All groups share one centre, and each spreads out both ways along 12 directions, with some noise.
In the rows, 128 means zero.
Known rows, each followed by its group:
[158 106 108  50 142 126 161 140 163 138  98 187  64  96 182 147 126 147
 115 162 151 126 150 134 129] => (4)
[156 103 117 111  84  95 130 143  86 159 119 139  60 128  99 154 122 140
 112 153 143 149 129 116 111] => (0)
[135  49  90 141  87 121 120  96  76 140 148 178 102 127  78 179 122 101
 128 131  84 136 103 126 124] => (1)
[112  62 121  58 159 165 120 147 145  82 142 151 131 101 137 133 116 186
 124  99 183 145 118 181 181] => (4)
[142 145 126 129 131 121 112 141 149 137 151 141  99 125 144  77 157 162
 143 116 158  92 133 127  98] => (3)
[ 81 118 110 144 152 164 113 114 150 115 114 178 178 131  95 137 149 158
 141 112  89 106 114 188 150] => (3)
[147 120 146  94 102 155  98 113 144 129 122 140 155 165 111 149 106 140
 141 141 162 157 169 123 118] => (2)
[103 165 108 162 136  41 131 153 110 123  93  90 104 148 118 128 178  66
 133 115  69  76  99 125 103] => (1)
[126 127 151 103 112 145  86 150 162 117 118 174 148 131  93 150 135 156
 142 160  94 153 152 154 130] => (3)
[147 120  65 124  99 200 149 120 172 176 225 156 119  86 140 163  54 172
 160 114 132 142 124  99 159] => (3)
[162 157  85  92  94 133  90 123 122 112 138 103 157 131  88 131  94 143
 152  96 136 144 134 126 151] => (0)
[150 218  48 105 239 113 120 117 178 107 113  87 157 133 144 108 160  83
  63 104 164 122 120 189 181] => (1)
[131 163 123 139 112  85 144 107 121 145  62 167 131 140 132 153 142  94
 142 165  62 127 157  94  68] => (4)
[126 151 128 107 147 115  87 161 148 100 144  72 149 135 106 113 132 114
 123 116 138 143 120 158 165] => (4)
[128  64 113 109 126 106 128 140 104 131 169 109  95 131 116 187 106  97
  98 142 149 178 119 126 147] => (3)
[ 96  68 143 102 132 166 101 123 108 181  96 196 136  82 125 127 111 158
  82 188 129 142 149 172 221] => (2)
[137 110 147  76 173 112 131 140 123  95  93 100 117 139 129 153 137 119
  74 154 182 183 139 163 142] => (4)
[118 146  90 129 157 132 121 100 135 125 114 155 182 106 159  94 118 118
 129 115 117 128 145 117 158] => (3)
[163 141 114 115 131 139 120 124 122 135 133 150 110 154 134 122 137 146
 118 102 183 109 135 102 145] => (4)
[ 99 107 102 125 121 138 125 135 110 101 152  89 142 106 107 117 113 170
 153  67 140 116  93 161 149] => (4)
[129 176 154 141 170 141 137 119 191 142 150 147 132 145 184 121 151 135
 133 138 155 103 149 104  92] => (2)
[138 107  99 139 143 127 173 121 137 177 184 124  66 111 163 157 106 123
  93 148 175 152 120 107 123] => (3)
[149 125 176 150  94 114  83 168 117 162 157 132  86 186 110 110 155 137
 128 135 173 104 149  81 137] => (4)
[ 53 169 110 212 190  33 141 156 142 158 102  91  98 140 137 108 214  78
  96 144  93  76 101 173  80] => (1)
[127 120 122 185 147  99 183 125  52 108 146  84 103 138 117 129 143 142
  95  78 176 156  92  88 107] => (2)
[ 83 108  92 214 131  79 140 171 106 108 171 105 136 149  81 125 151  91
 143  89  77 152  91 111 114] => (2)
[126 170 140 140 117 125  93 125 124 135 107 105 150 161  97  97 148 169
 126 112 169 124 151 134 113] => (1)
[109 180 109 174 132  94 147 157 144 170 127  77 139 151 106 126 124 129
 108 154 145 183 157 122 105] => (0)
[125 121 105 126 114 130  99 124 184 150 116 156 140 197 115 138 143  84
 163 139 121  91 160 142 101] => (2)
[152 132 106  70 110 105  67 178 150 144 108 127 111 153 113 113 130 116
 126 139 149 118 159 151 177] => (0)
[110 159 158 127 130 111 185 134 124 124 116  94 120 119 181 133 108 176
 139 114 172 146 147  77  80] => (1)
[147 119 113 109 107 167 127 148 140 186 158 139 127 151 116 180  70 104
 118 142 144 135 144  76 223] => (3)
[121 111 146 136 149  90  94 146 130 139 161 104 147 113 179  74 117  87
 109 154 156 169 164 100 142] => (3)
[165 134 107  68  95 111  99 126 124  93 117 151 117 147 130 125 136 158
 182  68 151  83 132  98  93] => (0)
[ 97  96  81 117 137 142 119 141 162 134 134 183 140 122 123 128 123 169
 140 119 134 134 143 155 140] => (0)
[135 164 130 187 104 136  97  86 118 138 155 117 172 158  66 160 128 131
 121 155 107 200 145 130  70] => (1)
[137 108 182 134 115 160  93 162 142 130 165 159 130 144 107 129 124 154
 118 160 146 176 154 106 156] => (0)
[151 188 136 121 148 137 128 154 133 116 144 129 154  83 136 131  97 146
  98 151 106 213 146  85 175] => (2)
[156 157 113 123 120 122 138 126 105 157 142  59 115 130 117 134  94 111
  95 128 169 162 128 115 161] => (1)
[120 134 120 111 154  81 103 167 140 160  98  93 109 159 114 125 144  91
  74 172 169 157 157 167 156] => (0)
[120 122 121 107  95 108  79 165 139 118  79 194 108 151  71 146 179 150
 163 127  66  68 117 169 117] => (3)
[118  99 127 148  63 111 126 126  79 170  82 143 128 146  77 154 106 113
 126 165  94 153 151 114 131] => (2)
[145 128 123  93 181 142 121 123 158 114 125 134 138 144 154 116 136 121
  95 123 191 137 144 148 153] => (4)
[119 139  96 157 160  92 126 114 130 116 162  97 106  97 144  80 167 135
 112 113 149 126 108 170  69] => (3)
[135 100 156 113 131  71 132 145  94 110 138  81  71 155 123 160 155 117
 101 140 177 166 124 119  76] => (1)
[129 101 117 117  89 139 128 129 148 172 124 145 111 112 153 103 103 129
 159 155 124 107 155 129 116] => (4)
[140 206 122 141 155 154 160  59 165 115 143 107 186 127 162 167 108 134
 131 128 133 169 146 103  60] => (2)
[ 96 163 108 173 184 143 148  94 138 117 142 115 177 133 140 118 146 133
 122  88 144 109 112 135 124] => (2)
[ 83  63 129 134 119  85 149 140  91 100 131 132  88 114 119 160 156 150
 141 111 116 127  96 147  70] => (4)
[137 224 151 152 112 159 134  80 152 123 108 105 226 170 121 148  92 126
 156 130 113 170 179  79  88] => (2)
[131 134 117 136 152 132  97 143 109  96 117 131 164 158  74 109 147 134
 107  93 142 137 114 148 184] => (0)
[139  71  55 126 155  84  81 138 119 144 193  98  53 147 107 109 171  82
  92  99 181  82  79 196 153] => (4)
[102  26 122  63  58 129  69 105  89 134 130 126 133 133 110 135  96 150
 171 106 156  95 138 153 141] => (0)
[110  89 115 148  79 136  80 135 106 168 163 128 122 125  74 112 125 171
 137 125 144 131 127 161 133] => (1)
[120 146 132 165 154 157 108 107 142 167 108 172 161 159 116 108 153 150
 106 142 150 118 157 143 139] => (1)
[161 220  25 179 198 144 208  77 164  66 188 174 143  75 148 169 142 153
 137  60  68 156  67  94  57] => (0)
[137  41 118  68 110 142 114  70 106 123 168 158  94  91 167 172 100 118
 136 128 139 107 109 131 113] => (0)
[123 138 115 147 132 105 168 133 109 176 143  60 102 105 138 148  96  95
  85 157 139 166 117 119 147] => (1)
[ 86 104 131 180 163  97 149 103 113 146 159 101 145  99 172 116 121  97
  91 159 136 188 136 118  96] => (3)
[122 119  74 139 136 153 120 128 143 149 212  94 131  88 116 129  94 130
 105 120 143 159 104 162 177] => (2)
[ 75  89 156 232 143 136 118 111 117 182 186 124 149 155 111 138 137 102
  90 167 132 162 131 125 125] => (4)
[ 83 114 109 171 138 118 123 151 159 168 174 127 111 107 140 112 137 115
 132 140 102 108 110 151 127] => (4)
[115 100 133 143 141  84  95 158 106  81 121 182 104 131  87 145 191 105
 122 126  60 114  91 148 122] => (0)
[ 76  59 151 143 120 109 103 109  62 101  94 141 156 139  95 115 155 143
 125 118 132 135 123 162 111] => (3)
[110 113  62 168 166 132 175  73 133 162 114 141 124 168 139 137 148  98
 113 100 157  76 114 151 104] => (2)
[111 108 153 159 117 124 118 108 102 144 141 130 132 123 124 145 131 102
 119 147  97 119 116 116 131] => (0)
[119 154 132 140 195 106 144 158 145 133 141  75 105 150 168  87 162 112
  89 100 207  91 115 137 160] => (1)
[135 116 117 115 133 120 148 122 102 117 113 147 121 177 135 167 130 114
 129  88 160 105 124  73 141] => (3)
[156 129  77 121 112 113 152 120 121 150 118 154  97 128 132 140 123 125
 135 118 127 111 129 108 112] => (2)
[ 67 121 188 130 143  73 112 158 121  48  89 130 168 158 135 149 166 124
 160 107  81 135 135 110  78] => (1)

New rows, each followed by its group:
[131 127 109 124 139 140 140 103 103 172 100 143 117 112 136 124 125 140
  91 143 151 114 131 139 168] => (2)
[161 161 150 107 111 113  62 147 141  82 172 110 129 140 117 129 138 100
 158 112  96 114 118 104 128] => (0)
[143 137 112 148 116 149 120 127 119 152 177  85 149 126 103 144  85  97
 109 135 122 164 118 116 175] => (1)
[108 133 176 116 140 103 144 169 136 163  97  95 114 126 155 129 120 113
  93 180 147 150 159 117 156] => (1)
[123 115  82 144 152 108 156  88  96 144 126 116 111 104 126 142 129 115
  81 139 142 157 113 160 107] => (3)
[143 148 169 153  80 194 115 163 158 155 195 102 122 176  59 175 105 185
 150 116 160 139 121 112 137] => (3)
[134 123  88 147 163 104 117 139 151 108 208 108  99 134 126 153 146  65
 114 116 109 134  86 137 127] => (1)
[147 144 109 138 131 109 117  99 113 151 113 114 131 158 112 132 131  90
 104 136 143 134 139 129 126] => (4)
[ 84 151 145 173 169 111 183 107 100 126 101 179 129  81 177 136 156 169
 111 126 100 116 114  94  96] => (2)
[123 159 179 193 133 189 170 128 159 212 143 108 100 142  74 167 133 170
  58 218 157 182 136 179 117] => (3)
[178 137 182 125 109 151 131 122 127 145 149 141 105 165 135 152 116 153
 111 163 192 182 169  67  91] => (1)
[123 115 174 133 148 126 100 183 150 126 203 123 103  96 146 117 131 159
 102 154 152 178 128 119 151] => (2)
[118 123  84 131  75  91 136 196 142 167 120 140  97 145  76 136 115 196
 144 148 144 197 172 124  91] => (0)
[105 126  84 161 123 144 158  84 139 152 153 132 145 116 132 153 108 130
 139 124 114 131 122 132  99] => (2)
[147 114  91 130 125  78 152 159 111 128 141 153  64  99 132 157 136 122
 109 151 102 169 115 100 122] => (2)
[147  83 199  73 143 116  47 139 109  74 117 157 116 163 125 130 175  88
 117 124 138  81 116 133 162] => (0)
[128 115 113 117 113 157 161 118 109 141 154  84 130  97 119 138  76 165
 114 122 165 169 115 142 152] => (4)
[107 171 124 184 120  74 158 193 118 200 147  92  44 112 123 141 152 125
 105 151  96  97  95 104 132] => (4)
[ 83  62 178  95 172 111  99 119 145 127 121 139 119 159 184 134 162  96
 106 158 185 100 148 156 125] => (0)
[ 42 101  94 202 147 106 144 118 125 169 157  93 149 121 124 124 130 118
 121 124 115 120 108 166 112] => (0)
[155 110  80  66 189 132 141 135 171 120 114 185  94 132 159 144 144 146
  82 137 196 152 149 154 148] => (0)
[138 128 176 142 155 106 163 142 112 110 155  77 100 161 158 152 137 104
 105 120 186 158 125  79 100] => (1)
[133  94 158  86 129 137 186 135  94 106 126  97 110 122 183 147  85 154
 131  88 193 141 123  65 147] => (1)
[128 152  84 125 144  82 118 148 136 121 184  46  87 117 122 121 136 124
 116  98 162 138  98 157 109] => (1)
[177 123 143  80  70 114  68 163 158 127 194 130  66 133 110 145 123 189
 151 158 170 186 163 117  60] => (1)
[169 116 167 117 118 129 112 121  73  91 109 171 115 144  93 147 152 125
 111 120 113 132 111 100 137] => (0)
[124 170  73 103  64 129 128 134 149 170  72 165 168 131 119 117  92 175
 191 118 104 115 188  98 117] => (0)
[109  82 148 100 165 109 131 108  92 107  96 165 103 118 143 148 167 154
  88 128 163 120 119 157 121] => (2)
[ 91 139 142 137 144 107 188 130 122 124  78  86 136 108 153 126 119 129
 123 141 126 139 128 145  98] => (4)
[139 131 114 122 142 139 149  89 107 139 122 123 122 134 126 136 124 173
  91 121 206 160 140 140 107] => (1)
[147 137 143 101 123 117 120 163 163 144 124 166  97 152 142 165 134 113
 127 162 123 130 152  93 129] => (3)
[146 159  74 134 102  87 148 102  90 164 104 113 126  95 138 119 105  97
 128 134  93 132 137 105 119] => (3)
[ 76  91 194 185 140  54 124 181  82 141 171  77  58 112 126 138 169 123
  76 168 129 162  98 130 101] => (2)
[112  97  96 117 176 101  92 128 142  84 177 112 120 134 106 150 163 128
 105 116 155 170 107 193  98] => (1)
[121  79 174 147 123  91 115 168 119 105 131 173 112 166 125 182 149  31
 136 161  42 127 115  74 140] => (1)
[104  99 182 147 128 119  71 158 162 127 172 169 138 155 121 155 147 113
 124 183 111 174 162 116 114] => (4)
[107 145 111 129  85  98 117 101 104 201  96  48 141 139 130 127  84  84
 129 150 142 110 159 128 141] => (0)
[110 136  96 152 113  97 140 125 133 127 158 134 122 113 130 171 121 112
 154 122  73 134 114  97  88] => (3)
[137 145 181 156 123 121 112 151 111 111 175  93 119 167 109 151 141 154
 114 114 179 172 129  80 104] => (4)
[124 108 113 142  99  63  94 194  94 140 146 106  67 128  92 110 156 112
 128 118 105 104  97 128 143] => (2)
[125 121 147 103 163 167 136  74 133 125 129 148 142 122 162 151 136 172
 103 128 195 131 140 144 110] => (2)
[ 87  92 138 157 112  99 130  98  69  98 108 128 135 139  94 137 159 155
 140 103 121 131 110 141  59] => (3)
[156 107 102  86  98 123  69 172 162 128 171 133  93 155 108 116 135 124
 162 108 152 101 134 135 141] => (2)
[107 155 153 140  73 109  78 124  81 127 144  68 149 102  77 128 112 155
 144 118 101 143 115 129 124] => (2)
[104 121 126 145 109 103  98 145 100 155 102  99 136 147  77 125 125 112
 109 145 119 143 136 148 158] => (0)
[141 118 110 143 134 155 147  94 118 155 177 112 117 107 137 146 104 128
 103 129 150 151 113 119 137] => (0)
[ 79  60 201 116 134 113  87 164 108 105 120 120 134 161 106 131 149 149
 113 147 172 166 147 151 137] => (1)
[157 106 137  82 146 125  98 109 129  91 172 118 113 119 134 169 119  97
 107 141 136 166 117 137 130] => (0)
[144 154 134 129  46 183  83 101 159 184 135 108 192 184  84 131  69 127
 176 154 133 136 184 116 132] => (2)
[105 129  78 133 165  85 146 142 125 101  96 133 130 159 105 134 170 150
 112  95 159 149 128 156  98] => (0)
[168  88 112  92  92 152  94 148 135 131 159 129 116 167  95 136 101 133
 140 122 184 156 152 120 151] => (2)
[ 97 111 127 151 109 162  92 120 170 119 245 102 179  84 125 158  74 130
 167 135  82 191 121 131 120] => (0)
[ 75  96  96 167 181  87 104 144 160  99 154 166 122 131 122 137 194  89
 125 120  76  97  94 181 105] => (1)
[140 194 178 143  95 124  87 175 143 125 136  85 160 175 115  82 132 130
 167 102 134 100 151  75 149] => (1)
[163 158  98 146 161  89 120 120 141 158 131 141  73 158 117 149 176  80
  74 167 140 130 125 141  99] => (1)
[130 136 147 153 101 105 110 145 106 208  83 143 106 131 146  55 134 116
 112 172 138  84 167 106 164] => (3)
[134 142 157 150 122 106 108 133  97 120 116 100 139 182  93 131 149 101
 112 122 139 135 130 112 125] => (1)
[135 141 118 102 176  99 141 126 166  71 133 175 131 138 187 151 157 121
 145 107 127 128 137  88  71] => (3)
[148  96 120  95 106 147 115 147 121 142 156 145  89 121 121 128 114 173
 129 112 174 122 124 123 154] => (4)
[132  45  56  99 102 133 120 110 103 152 106 174 120 146  82 164 104 104
 121 139 121 142 136 169 162] => (2)
[127 102 133 108 131 139  80 103 121  95 167 124 145 120 124 142 124 103
 144 103 108 104  99 134 151] => (0)
[109  81 106 191  93 120 145 161  99 147 160 127 120 164  87 116 121 124
 142  96 127 136 118  96 139] => (2)
[157 154  76  91  98 107  80 141 124 108 153 101 149 132  99 131 100 105
 158  87 105 132 123 107 167] => (3)
[103  65 173 176 132 154 129 125 100 164 171 140 103 133 130 121 138 130
  95 146 159 118 109 127 159] => (0)
[110 168 147 181 142 134 131 117 160 133 175 118 151 140 128 135 142 153
 127 142 144 171 148 116  60] => (1)
[135 155 122 114 125 110 154 109  95  99  99  95 137 145 137 130 127 148
 142  72 158 115 122  96 101] => (1)
[160 166 172 137 105 119  90 162 117 115 122 124 130 161  88 121 146 124
 127 136 118 147 141  92 142] => (0)
[162 137 167 190 167 149  83 189 137 120 217 123  89 127  82 101 171  95
  72 138 111 137  71 135 210] => (0)
[119 113 127 133 102 104 112 174 104 179 141 160  60  73 137  99 141 159
 120 145 108  87 107 120 163] => (2)
[174 150  36  76 149 108 118 105 170 138 152 122  72 126 151 144 146  97
 123 108 160  85 107 166 101] => (2)
[135 138  98  95 133 120 114 115 152 148 121 138 132 112 151 145 110  99
 125 149 116 128 147 134 138] => (0)
[113  89 129 189  85 115 142 156  93 144 202  94 102 139  94 141 108 140
 144 116 137 177 111  93  98] => (2)
[148 163 118 134 170 107 125 132 155 142 137 116 103 150 134 131 165 105
  87 152 160 145 136 134 111] => (1)
